The first 9 rows are patterns. Each new row is the sum of 2 different patterns, raised or lowered, with some noise. Before adding, each is slid sideways (what falls off one end comes back at the other) and multiplied by a number that may be negative. Names go in the order of the patterns.
In the rows, 128 means zero.
Some rows, each with the names of its patterns after it:
[107 152 114 175 154 156 125 107 143 140  91 137 124 135 118 122 112 132
 155 101 133 145 120 151 140 126  88 140 124 139]	(2)
[147 113  98 115 124 123 129 151  83 136 127 131 136 140 113 110 119 130
 112 134 133 117  98 135 103 145 122 103 122 133]	(6)
[ 99 124 149 164 166 146 128 131 154 128 123 107 139 153 106 123 134 136
 134 145 136 110 140 133 142 131 140 109 101 128]	(0)
[ 72 166 142 153 144 149 157 159  87 132 133  85 134 138 150 139 146 122
 125 114 132  98 113 113 153 135 137 114 112 116]	(4)
[101  88 103 106  85 128 131 126 100 124 149 156 124 139 126 114 101 102
 163 131 110 147 118 150 112 111 141 109 130 157]	(1)
[ 80 131 137 129 131 112 105 151 108 111 110 110 158 123 106  83 136 121
 147  92  98 148 128 137 140 121 109 145 126 125]	(8)
[136 157 172 119 109 102 104 131 123 131 139 126 144 150 144 131 116 111
 125  94 127 135 138 123  94 133 145 110 119 139]	(7)
[125 139 173 159 104 135 145 102 116 153 143 152 168 124 111 145 106 137
 137 129 121 132 121 105 146 132 133 140 130 123]	(3)
[123 118 121 122 142 108 115 149 114 148 124 129 144 141 152 135 138 163
 151 153 125 109 138 110 156 108 109 135 137 143]	(5)

New rows, each followed by the names of its patterns:
[108 130 148 129 134 184 138 145 114 125 129 145 141 111 168 160 143 138
 145 136 125 198 116 137 131 120 123 156 157 133]	(6) (3)
[120 182 128 171 124 131 152 180 191 147 136 174 148 131 147 173 173 169
 121 139 199 133 131 175 139 172 201 187 133 138]	(2) (7)
[181 180 120 150 179 142 123 180 172 220 189 137 135 167 146 184 141 170
 162 174 161 101 175 176 204 157 163 130 177 188]	(8) (3)
[152 166 176 122 134 116 125 123 142 132 134 165 128 169 155 122 179 159
 144 115 150 131 144 138 155 134 174 170 156 155]	(2) (0)
[ 99  54  96  93 124 110 121 110  99 110 125  97  99  86 107 109  87  96
 101  96  61 110 117 138 102 117 133 135 100 143]	(4) (7)
[148 165 129  97  82 116 129  88  91 114 131 106 114  61 114 152 117 106
 125  81 157 138  84  68 106  91 120 101 115  93]	(2) (8)
[170 170 120 197 153 161 156 164 150 156 182 167 170 172 159 135 148 183
 125 180 157 193 203 173 150 144 190 183 164 143]	(6) (0)
[103  96  98  83 112 123 117  68 127 116 133 147 115  82  75  85 114  94
 119 121 100  96 135 104 123  99  79 102  93 127]	(6) (7)
[169 138 111 151 151 141 156 163 117  94 156  91 152 155 151 173 165 162
 127 140 131 134 124 152 187  83 147 146 158 158]	(6) (0)
[102 150  90  74 138 125 119  61 105 116 107 127  76  75 155  87 112  89
  95 156 119 112  75 124 133 153 103  81 115 122]	(8) (5)
[170 175  88 118 157  89 144 144 187 192 147 162 134 141 167 172 140 174
 208 118 137 149 177 152 133 125 128 145 141 168]	(0) (1)
[102  81  85 108 105  99 100  66  79 131  91  99 115 110 118 137 105 130
 109  59 107 116  76  99 125 125 139 150  98  78]	(7) (3)
[117 110 107 111 132 129 106 120 117 127 106  99 134  65 143  95  97 123
 124 111  92  95 109  98 130  99  93 104 106 103]	(6) (5)
[109 134 109 136  92  88 114  96 120 110 113 104  82 124 109  88 122 110
 130 130 144 118 113 109 101 128 133 131 140 109]	(7) (5)
[ 94 147 109  73 130 132 139 117  79 107 117 158  84 104 112 128 151  86
 110 120 110 139 131 108 144 130 169 101  85 120]	(8) (5)
[132 164 165 143 153 171 149 184 174 166 143 150 135 170 182 148 134 154
 155 137 176 176 128 178 159 154 164 177 182 172]	(6) (3)
[133 149 153 142 109 119 122 149 144 106 169 123 139 138  87 126 158 171
 110  93  78 179 148  89 149 129  94 115 125  70]	(8) (3)
[120 144 163 151 131 167 130 149 173 153 124 133 158 177 152 158 129 120
 123 158 132 153 164 161 148 156 160 169 136 150]	(6) (0)
[194 173 159 165 212 184 139 145 180 153 133 174 179 187 195 169 154 156
 156 174 177 160 163 150 132 143 151 158 178 200]	(0) (3)
[ 78 109 113 109 141 107 113 132 134 117 131 167 103  94 127 136 106  91
  67  75 108 127 142 146 126  85 103 115  95 109]	(1) (7)
[170  98 190 147 116 126 159 147 180 198 144 122 172 117 146 157 169 124
 167 118 122 183 154 142 143 159 169 149 158 190]	(6) (3)
[104 124  89 101 138 141 137  76 131 157 182 111 144 111 140 126  83 156
 119 100 146 137 138 110 115 168 108 122 146  99]	(1) (8)
[111  98 121  99 151  91  82  78  80 136 117  65 129 110 131 104  58 116
 104 135 111  82  54 109 105  49 101  93  88  79]	(1) (8)
[ 65  81  85  78 125 105 106 159  95  83 106 106  86 101 108 108  99 146
 110 116  75 102  94 132 141 118 174  82  82  63]	(0) (4)
[169 132 180 149 136 124 182 128 181 104 169 158 194 159 152 155 155 173
 160 120 153 118 199 125 141 125 142 158 137 167]	(2) (6)
[ 73  68 102  92  87 103  85  49  92  70 100  74  97 123  73 122 101  75
 114  64  89  91  86 139  81 100  69  88 109 104]	(8) (5)
[150 159 167 151 134 122 179 165 162 167 171 149 157 183 150 194 141 159
 156 177 109 128 107 118 181 166 169 209 146 170]	(2) (7)
[147 128 107 154 139 147 142 121 173 145 155 130 115 146 160 116 163 178
 118 168 118 150 173 196 122 134 120 176 159 131]	(6) (8)
[156 137 168 164 147 126 182 125 153 129 152 135 188 172 160 103 106 183
 151 108 178 155 133 126 120 101 160 182 111 173]	(2) (3)
[ 82  74 103  80 104  58 102  99 104  96  76  81 140  73  92  66  81 141
  97  67  38 113 111 123  65  69 114  77 136 104]	(6) (8)
[108 116  55 103 117  93 106  98 125 125  69 114  84  78 139 148 162  93
 130  80  89  86 106  80 113  66 100 119 100 107]	(4) (1)
[133 134 171 144 167 151 129 123 165  93 131  97 156 167 117 148 164 109
 168 173 167 164 191 144 117 164 159 130 129  95]	(2) (1)
[ 99  84  43  77 145 108  88 110  79 142  69  79 101  73 128 128  60  35
  87  77  74  74  85 111  71 105 130 129  88 122]	(1) (8)
[145 174 185 172 148 100 146 137 124 160 150 194  96 122 102 126 135  92
 109 190 129 148 189 136  99 125 125 128 129 159]	(2) (4)
[ 71 125 103  88 100 105  93  82 112 103 103  98  80 116 114  88 120 121
  72 115 129 117 113 135 101  92  75  98 123  81]	(1) (3)
[151 152 173 173 100 141 157 152 158 174 162 163 121 155 151 144 166 129
 141 172 123 184 143 113 173 191 194 161 157 141]	(6) (1)
[131  74  94 109 147 124 142 149  73 114  83  86  68  86 102 160 109 110
 149  82 136  78  99  84 108  96 135 123 146 117]	(6) (4)
[111 116 104  89 165 113 108 157 125 127 129 124 138 135 124 138 132 183
 141 130 121 133 115 133 117 107 182 109 136 128]	(4) (7)
[144 154 153 169 101 125 131  83 152 172 160 171 140 158 160 123 141 107
 138 141 174 155 144 150 142 116 105 159 158 169]	(4) (5)
[125 155 180 168 169 150 153 166 198 159 138 122 146 116 182 137 134 151
 169 155 133 147 158 134 180 112 134 179 136 155]	(6) (5)
[156 150 147 154 125 159 173 121 155 121 148 139 146 155 132 164 142 106
 102 103 138 166 138 145 127 164 178 134 124 154]	(0) (5)
[157 182 175 188 154 152 188 124 180 134 126 165 168 171 144 105 117 173
 165 121 164 189 123 159 132 116 177 184 159 183]	(3) (5)
[ 87  86 113  75 101 118 146  90  89  71 112  47 106  67  83  75  70 118
  97  73 118 103 108 119 150  95  91  68  52 119]	(2) (7)
[129 171 141 125 159 133 154 112 120 152 137 163 142 125 114 142 132 138
 124 139 128 166 156 133 133 139 156 152 149 187]	(6) (5)
[134 115  92 133 155 151  89 117 103 149 151 121  83 121 109 131 140 114
 110 112 154 118 101 123 127 131 117 106 120 149]	(6) (8)
[ 79  62  80 105  85 124  89 120 145  91  79  76 107 142 105  89 103 127
 102  77  83  42 113 115 105 107  74  95  89  57]	(7) (5)
[123 149 142 149 148 156 132 116 121 152  91 146 122 144 145  99 134 133
 120 141 151 140 160 176 104 140  96 108 129 124]	(6) (7)
[179 200 151 142 186 171 171 194 137 124 159 136 178 183 162 181 158 149
 128 181 193 157 151 178 163 145 160 180 146 148]	(7) (3)
[170 123 125 102 118 162 144 115 128 144 151 105 128 125 112 130 186 103
 103 103 133  82 143 104 113  92 130 164 143 118]	(2) (1)
[140 134 130 153 111 125 154 109 143 122 118 135 142 156 115 129 135 113
 141 127 154  97 124 122 123 136 136  96 105 111]	(6) (5)
[174 108 159 119  96  99 109  94 128 125 146 128 124 140 112 116 166 110
 138 138 137 126  93 144 137 161 107 133  98 174]	(0) (8)
[106  98  89 132 148 119 110 123 105 106 142 162 112 157 104 109 113  92
  98  98 130 125 132 120 138 109  78 171 110 116]	(6) (0)
[137 149 150 137 174 161 155 170 115 144 170 204 126 176 118 176 189 135
 134 117 151 174 167 131 148 148 161 184 128 145]	(6) (8)
[125 132 140 137 161 162  96 162 152 165 151 123 121 124 167  96 132 137
 197 193 134 138 133 147 136 143 100 145 159 152]	(0) (8)
[153 110 119 118  99 137  91 151 194 148 123 154 141 137  85 134 116 144
 128 140 117 162 167 125 116 142 119 162 157 147]	(2) (4)
[ 80  65  84  52 152 128 140 185 120 101  92 123  91 110  96 133 127 120
 116 130  91 108 115 131 111 130 170  89 100  99]	(0) (4)
[ 61  86  84 127 101  83 132 105 104  83  95 127  85  93  98  98 101  77
  88  48 108 126 132 137 102 111 116 101 113  78]	(7) (5)
[127 117 141 145 183 138 182 199 115 175 180 133 123 146 166 185 126 198
 140 171 205 220 176 155 213 166 115 164 178 160]	(2) (1)
[145 150  89 110  92 123 118 106 127  61 124 115  91 107 109 116 126 107
 140  83 148 146 110  88 116 102 148 123 104 104]	(6) (5)
[149 115 135 150 115 159 152 186 116 140 108 105 115 120  99 178 136 124
 150 143 112 135 127 106 138 146 170 131 141 140]	(6) (4)
[170 153 161 119 121 154 128 118 113 159 133 102 115 125 130 133 145 126
  71 109 146 137 115 158 116  80 111  79  84 149]	(0) (3)
[116 127 164 105 121  94 147 125 162  80  75 148 102 129 157 159 146 161
 126 126 111 131 132 109 137 137  86 142 119 122]	(0) (8)
[184 176 155 119 136 134 176 148 145 217 106 160 122 138 145 134 149 192
 156 179 210 165 142 110 147 116 183 132 144 156]	(4) (5)
[168 200 158 151 136 159 151 180 136 157 158 148 157 173 153 173 156 180
 148 156 143 159 142 154 133 177 208 189 162 133]	(6) (0)
[160 167 148 182 138 190 158 136 143 144 176 143 112 153 141 152 164 123
 131 140 189 193 170 143 146 154 152 164 145 127]	(7) (5)
[154 120 160 146 131 139 182 122 124 120 101 134 140 134 148  94 131 164
 201 127 157 130 149  98 127 134 122 101 159 153]	(2) (1)
[126 130 148 128 135 145 108 107 117 109 124 126 148 144 150 147 129 167
 116 145 133 136 147 110 136 145 145 148 137 151]	(0) (5)
[178 128 142 105 135 150 114 108 137 115 115 157 162 152  64 128 151 113
 138  97 128 165 104 137 116  93 178 164 131 114]	(1) (8)
[176 163 131 190 135 152 122 106 138 162 174 119 129 147 168 142 141 193
 120 159 150 151 152 164 157 131 146 147 140 155]	(6) (0)
[162 110 103 141 168 145 147 205 112 148 155 119 107  88  88 185 129 138
 192 137 144 140 142 131 139 131 155 112 169 163]	(4) (7)
[139 115 176 150 147 108  83 127 107  82 130 118 118  82 114 112 106 137
  97 125 155 139 132 113  91  63 133 108 132 109]	(2) (7)
[165 138 153  94 144 171 126 127 127 161 186 186 135 131 115  96 178 126
 139 147 132 142 171 165 151 126 135 127 103 145]	(6) (7)
[153 177 159 135 148 131 122 166 145 167 170 167 139 148 114 114 142 165
 164 142 203 131 164 124 148 130 113  99 174 174]	(4) (1)
[ 90 119 150 119  90  95 100  92 124 127  91 150 116  88 124 104 116 118
 123  87  90 104  99  86 104  95 109  93  82 142]	(3) (5)
[123 163  95  98 151 141 159 168 141 156 161 131 134 101 176 150 131 160
 136 113 154  99  88 135 139 195 158 115 101 152]	(8) (7)
[124 103 131 127 132 127 117  87  99  88  41 130 126 147 147 137 169 145
  66 102 118 107 113 106 151 133 119  99  86  56]	(4) (7)
[ 87  78 101  82 113 129 134 120  83  92 110  94 130  81 137 101  99 137
 103  75 104 143 147 131 137 102  98  83 161 100]	(6) (1)
[120 155 140 125 161 179 135  98 148 130 157 131 144 141 189 172 174 118
 124 170 180 102 157 122 164 149 120 123 135 153]	(2) (8)
[ 76  91  85 115 112 102 113  66  99 122 110  88 129  90 129 158  96  77
  63  96 124 102 110 117 100  93 160 107 105  87]	(6) (7)
